Every row belongs to one group in each of 4 separate groupings. Each group adds its own fixed numbers to the row, and there is some noise. The rows also spread widely along 13 directions, which tell nothing about the answers.
In the rows, zero is written as 128.
Known rows, each followed by its group in each grouping:
[132  91 163 165 151 137 119  97 141 134 119 108  99 135 129 105 131 113
 168 125 110 144 115 151 105 113 143 122 148 124 134] -> bet j_469 N (1)
[158 131 119 146 108 108 115 125 125 173 127  89 109 129 145 110 106 151
 166 108 146  86  90 164  92  83 184 108 121 140 119] -> vugu j_604 K (2)
[112 110  96 129 162 146 138 147 112 116 147 103 131 155 136 155 126  57
 131 143 154 175 165 134 114 143  93 121 117 132 135] -> mon j_521 N (3)
[170 136  91 120 125 123 127 127 132 133 174 158  99 134 135 134  62 156
 134 126 162  65 124 118 121 125 120 114  80  97 100] -> mon j_198 K (0)
[129 119 124 101 120 103 129 114 142 159 120 131 156 187  96 134  61 137
 126 143 126  93 123 116 162 113 163 106 130 169 134] -> godu j_768 Z (0)
[139 118 120 129  76 143 108 165  79 135 111  91 132 126 128 114 159 126
 109 114 156 124  86 140 119  99 174 138 113 111 118] -> godu j_519 L (1)
[113 163 124  99  81 119 128 196 132 129 116 143 150 163  97  86 158 151
 137 132  89 123 128 128 115 131 122 116 149  98 125] -> bet j_604 L (2)
[138 135 122  75 136 163  80 128 151  98 158 132 116 164 136 133  97 143
 111 173 117 137 144 144 148 142 109 138 124 172 119] -> suvin j_768 Z (3)
[114 119 132 113 140 100 109 119 179 147 116 129 140 153 114 122  75 138
 136 155  80 130 137 125 147 105 148 117 133 180 141] -> vugu j_521 L (1)
[112  83 163 123 119 149 132 145  83 108 162 132 115 144 123 109 162 111
 170 133 118 148 125 138  89 155 114 129 135  82 113] -> suvin j_519 N (3)
[159 120 199 103  92 142 115 137 118 126 147 139 114 118  90  97 136 178
 130 128 116 111  84 132 136 119 150 124 124 144  93] -> suvin j_469 N (3)
[135  73 149 171 134 123 120 135 147 144 164 123 119 114  90 109 127 131
 151 133 120  98 162 140 110 131 133 117 128 137 129] -> suvin j_198 K (3)
[122  73 101 128 124 136  93 151 105 132 120 113 154 164 121 138 125  88
 100 137 144 122 166 124 150 126 135 155  97 107 139] -> suvin j_198 Z (2)
[128 177 138 133 126 118 142  96 141 106 106 142 116 207 125  95 128 166
 161 140 108 129  80 153 111 131 147 117 163 108 131] -> bet j_198 K (3)
[118 124  99 132 109 104 109 197  98 161  98  99 149 120 124  92 173 101
 119 105 120 139 134 146 152  81 149 160 143 107 146] -> bet j_521 K (3)
[ 95 104 141 137  98 142 137 160 110 109  96 127 166 152  98 113 166  99
 113 130 117 148 134 100 114 141 117 119 121  89 122] -> godu j_198 L (3)
[133 105  99 113 137  96 118 144 143 157 150 131 133 188 105 114  79 123
 154 137 114  86 163 140 142 111 145 133 146 122 149] -> bet j_604 L (2)
[139  99 122 171 137 150 114  93 147 111 154  99 129 144 107 150 106 136
  93 164 165 103 137 125 108 158 140 110  87 162 127] -> godu j_521 N (3)
[103 104 117 127 102 150 106 157 120 129 114  88 160 199 119 135 118  99
 120 147 127 137 144 132  89 142 135 107 120 131 135] -> godu j_521 L (2)
[147 125 128 123  97 114 114 133 145 158 167 134 119 166 117 106  83 190
 160 135 114  58 129 142  97 137 143 101 118 124 121] -> bet j_469 Z (2)
[109 117 146  97 125 133  94 140 152 117  95 128 144 166 120 119 124 132
 115 154  85 149 142 134 177 119 136 153 133 154 131] -> bet j_198 K (3)
[ 94 153  85 155 140 125 129 133 122  95 119 100 133 171 157 111 187 136
 121 149 128 159 121 165 114 145 138 141 148 141 160] -> godu j_469 K (3)
[146 170  94 126 127 126  99 161 163 125 158 119 110 191 105  98 111 138
 128 145 121 123 163 163 128 116 113 130 168 147 150] -> bet j_198 K (3)
[132 146 110 123 107 140  89 200 152 137 160 103 111 123 137  86 181 144
 148 141 104 141 160 181  94 124 113 134 164 143 137] -> bet j_604 Z (3)
[101 129 120  82  99 132  92 167 111 119 108 140 129 157 189  89 159 157
 156 139  75 134  90 143 112 121 143 160 144  84 127] -> godu j_768 L (0)
[124 116 139 122 110 149 107 132 107 104 110 138 135 187 121 108 153 121
 122 138 123 137 110 126 118 138 127 149 127  72 122] -> suvin j_198 Z (2)
[160 122 130 124 115 113 148 141  89 147 168 117 102 105 103 127 129 119
 151 111 170 116 107 143 134 106 148 130 126 132 109] -> godu j_519 Z (2)
[169 157  84 122 104 131  82 153 146 136 154 120 115 115 125 113 118 162
  87 135 150  88 123 130 144 107 135 144 109 145 125] -> godu j_768 Z (2)
[123  95 109 145 150 138 136 100 127  96 157 148 122 109 117 151 119 124
 107 153 155 121 145 110 134 165 111 130  75 116 113] -> suvin j_519 Z (0)
[ 92 123 114  72 110  90 156 185  91 150 160 106 164 196 112 150 110 124
 168 148 118 125 155 156 133 142 149  99 136 184 139] -> godu j_521 K (2)
[127  92 172  95 136 147 133 104  98 121 163 113  87 173 172 136  90 126
 217 131 119 132 103 164  70 140 134 100 131 129  96] -> godu j_469 K (2)
[117  93 118 132 128 106 140 172 107 114 158 136 146 136  79 128 169 123
 116 146 134 122 153 133 175 133 154 165 139 140 149] -> godu j_198 L (0)
[ 98 108 143 186 166  96 174  97 137 112 132 141 116 137 118  97 176 122
 187 134 104 143 123 145 104 145 131 128 169 108 146] -> godu j_198 K (3)
[140  85 110 194 141 135 109 119 163 128 149 102 128  72 105 130 148 132
  87 148 158  97 164 122 124 140 137 124  88 159 130] -> godu j_604 N (3)
[ 80 137 129 155 136 131 169  92 100  73  88 146 148 145 132 129 201 131
 128 145 125 159  73 113 119 169 140 134 116  93 128] -> vugu j_768 Z (0)
[148 157 115 163 140 147 128 104 181 118 156 116  99 127  99 134  95 125
 124 148 146 134 152 132  96 147  93  86 113 155 115] -> bet j_519 Z (2)
[125 108 166 200 146 124 140 108 150 107 130 131 116 101  69  96 198 147
 118 139 109 129 116 130 145 143 144 153 142 129 142] -> bet j_469 N (2)
[126 159 132  77 115 130 139 164 109 131 153 116 123 192 128 120 132 143
 175 144 114 149  99 171 124 124 148 120 175 171 134] -> mon j_768 L (3)

New rows, each followed by its group in each grouping:
[135 143 134  65 100 155  95 171 104 147 107  89 118 177 176 122 129 126
 161 131 115 165  76 176 123  89 169 140 154 162 119] -> mon j_768 L (0)
[ 93 106 136 124 121 137 134 136  84 109 150 101 131 232 129 120 166 125
 184 146 116 154 116 177  86 155 157 125 175 131 156] -> vugu j_469 Z (1)
[117 158 133  89 109 159 106 134 139 113 117  92 124 164 154 143 117 145
 132 160 119 164 117 164 124 134 137 111 115 190 113] -> bet j_519 K (3)
[140  80 162 121 104 116 105 145 112 167 113 108 138 141 109  93 133 121
 143 116 113 120 107 135 137  85 170 147 152 121 123] -> godu j_521 Z (3)
[147 159 118 134 130 130 127 118 180 123 172 148 105 178  80 112  79 155
 130 147 117 104 137 119 115 143 100 100 137 135 123] -> mon j_519 K (2)
[128 142 131 112 106 135 120 180 123 156 123 105 112  75 163 111 174 132
 166 116 109 156 102 152 106 101 132 115 134 146 112] -> mon j_768 Z (1)
[127 131 137 172 126  98 175 138  99 131 116 139 129 121  87  91 188 114
 157 103 137 134 110 136 124 117 137 133 161  76 136] -> bet j_198 Z (3)
[125 131  79 120 140 151  93 100 162 133 116 110 134 198 161 141  46 110
 124 150 133 116 159 125 103 135 107  94 105 128 132] -> bet j_768 Z (3)
[135 124 159 109 129 153 121 112 126 128 141 101 107 205 101 128  90  83
 167 134 130 172 123 149 104 115 127 108 164 148 121] -> vugu j_519 Z (2)
[130  96 141 172 138 120 103 108 162 157  96  99 122 119 137  92 119 118
 142 122 105 129 118 137 105  92 149 126 140 128 132] -> godu j_521 K (3)
[129  87 148  86 121 129 118 155  68 112 164 140 121 180 124 102 150 142
 156 132 117 119 105 155 145 127 158 173 154 100 133] -> suvin j_469 L (3)
[131 166  55 111 121 112 153 169  94 127 159 108 145 171 113 153 108  87
 112 131 187 130 154 130 119 132 108  99 112 132 133] -> godu j_521 Z (2)
[ 94 161  77 169 138  86 144 118 184 129 106 117 167 131 115 136 124 154
  93 168 119 122 140 121 132 143 142 103 101 182 156] -> godu j_521 L (2)
[129 119  72  88 137 148  76 142 149  95 166 141 117 147 177 140 107 140
 106 171 132 111 168 127 127 157  92 150  84 117 120] -> godu j_604 Z (2)
[110 120 141 109 143 111 158  95 120 101 130 157 119 112 167 130 137 154
 163 149 119 127  97 124 115 155 128 117  99 114 101] -> godu j_604 N (3)
[126 137 134  87 101 114 124 162 130 164  92 126 136 115 165 116 104 130
 155 112 103 136 114 123 128  91 127 107 104 127 100] -> mon j_198 K (3)
[137 101 110  59 113 128 110 152  85 148 159  98 144 225 136 165  46 104
 139 147 160 112 140 149 137 119 159 115 115 163 126] -> godu j_521 N (0)
[101  96  70 123 143  92 146 134  91 135 149 140 154 165 151 145  94 118
 132 137 148  93 155 122 131 150 135 118  81 101 144] -> suvin j_469 N (0)
[134  90  90 159 186 134 130  95 136 121 160 106 105 100 156 163 115  87
 139 148 172 135 164 152 109 140 117 121  88 153 127] -> suvin j_604 Z (2)
[123 147 151 112 132 137 125 130 159 101 125 140 118 165 107 101 176 158
 138 160  90 159 102 149 136 137 134 141 172 154 132] -> mon j_604 Z (1)
[120  73 139 101 121 125 115 165 105  99 183 159 134 108  95 134 152 154
 113 158 115  94 142 108 165 159 134 174  95 117 114] -> godu j_521 L (2)
[136 146 101 179 132  93 143  78 148 136  90 130 122 112 149  97 155 170
 134 127 140  99  67 136 107 110 174 122 123 105 135] -> godu j_604 Z (1)
[153 115 154 137 128 139 150 125  73 123 128 102 101  85 126 129 166 118
 141 102 168 139  80 154 145 101 164 140 114 133 101] -> bet j_469 K (3)
[112  88 180 107 108 149 123 136 106 125  73 134 159 155  86 110 135  94
 118 121 101 150  98  98 149 112 148 130 132 109 109] -> suvin j_768 L (0)
[119  95  53 134 169  92 142 128 124 133 139 148 137 103 153 138  92  82
 121 128 156 104 172 102 148 115 108 134  88  95 134] -> godu j_604 L (3)
[123 108 116 145 120 123 120 142 130 131 157 129 112 104 153 111 123 151
 151 126 118  92 136 126  84 143 116 109  94 102 111] -> godu j_469 K (2)
[123  87 135  86 119 147  97 167 147 138 194 128 110 122 142 136  81 141
 169 152  99 101 178 138  98 150 106  96 112 166 102] -> godu j_768 K (0)
[155 142 127 141 110 108 113 154 144 175 115 125 129 137  81  75 102 116
 131  98 114 104 124 120 127  77 131 106 155 118 128] -> suvin j_768 K (2)
[ 95 116 130 125 156 108 145 130 120 119  98 123 128 108 148 119 159  91
 144 123 107 179 125 127 150 113 121 138 129 135 127] -> godu j_469 K (2)
[146 142 112 115 120 105 146 151  95 178  93 105 125 106 141 121 105  75
 156  86 151 144 108 130 119  67 130 107 117  98 107] -> bet j_521 Z (2)
[123 135 107 125 124 110 139 180 107 116 161 124 123  92  86 126 171 116
 114 132 138 149 142 136 166 114 137 148 130 158 138] -> vugu j_519 L (1)
[134 112 119 157  90 135 141 192 106 126 192 114 134  59  92 137 167 149
 101 130 169  93 158 123 107 160 123  97  73 153 109] -> godu j_469 N (0)
[104 155 151  81 113 104 143 163 163 131 121 152 146 141 115 111 144 174
 151 157  67 140 114 133 144 136 134 116 141 169 121] -> mon j_604 L (2)
[120 146 106 126 141 146 106  95 158 104  77 113 145 176 137 137  89 113
  80 155 131 155 120 116 141 125 127 116  93 154 131] -> suvin j_469 L (2)
[138 140  89 104 111  87 112 171 117 150 157 148 102  82 156  99 130 178
 146 120 109  85 121 144 153 101 146 155 108 103 122] -> bet j_519 K (1)
[144  75 114 162 141 119 138 103 114 159 132 111 144 166  95 130  73  82
 133 116 172  89 145 117 110 115 146  92 109 108 130] -> suvin j_604 N (3)
[141 110  76 151 119 118  97 173 145 143 151 131 130  65 143 119 125 140
  99 129 140  88 173 121 125 115 117 135  70 114 126] -> suvin j_198 L (3)
[139 115 131 157  97 115 101 166 142 163 155 105 133 162 102  87 156 180
 139 139 109  91 114 158 104 124 169 136 156 138 151] -> mon j_521 N (3)
[129 114 149 127 109 174 132 181 101 112 127  92 141 129  70 132 167  67
 106 122 156 164 153 129 108 135 106  97 122 145 102] -> suvin j_604 K (2)
[109 120 131  63 113 119 111 161  92 148 117 112 131 155 191 127  98 101
 178 124 104 161 118 144 105 103 129 120 116 118 111] -> vugu j_521 N (3)
[ 96 120  90 139 161  71 152 102 126 143 111 134 120 121 195 117 130 137
 197 131 105 123 103 152 101 110 164 125 126 110 147] -> vugu j_604 L (1)
[125  81  92 122 120 177  79 146  82  83 141  91 143 154 142 162 161 104
  64 156 181 126 144 132 147 153 144 170  68 125 126] -> vugu j_604 N (3)
[159 126 110 116 154 171  84 102 154  92 168 112  96 139 138 163  95 137
  96 173 157 125 143 144 142 149 117 148  82 166 112] -> bet j_521 Z (2)
[131 119 130 187 126  92 141 134 132 142 105 157 123 115  88  56 168 128
 140  95  98 105 106 108 129  96 135 153 157  37 142] -> bet j_469 L (2)
[104 119 108 111 128 126 150 116  77 103  97 138 139 158 158 143 129 114
 137 129 136 130  89 116 121 138 142 132  90  64 116] -> bet j_521 L (1)
[156  94  84 197 144 139  79 110 164 147 148 109 109 106 142 101 107 133
 103 127 154  85 158 133  92 116 123 125  97 106 139] -> suvin j_469 Z (3)
[154 153 112  44 107 140  76 158 114  97 158 147 106 181 156 117 101 168
 116 156 119 116  96 141 153 118 135 176 122 117 111] -> godu j_521 L (2)
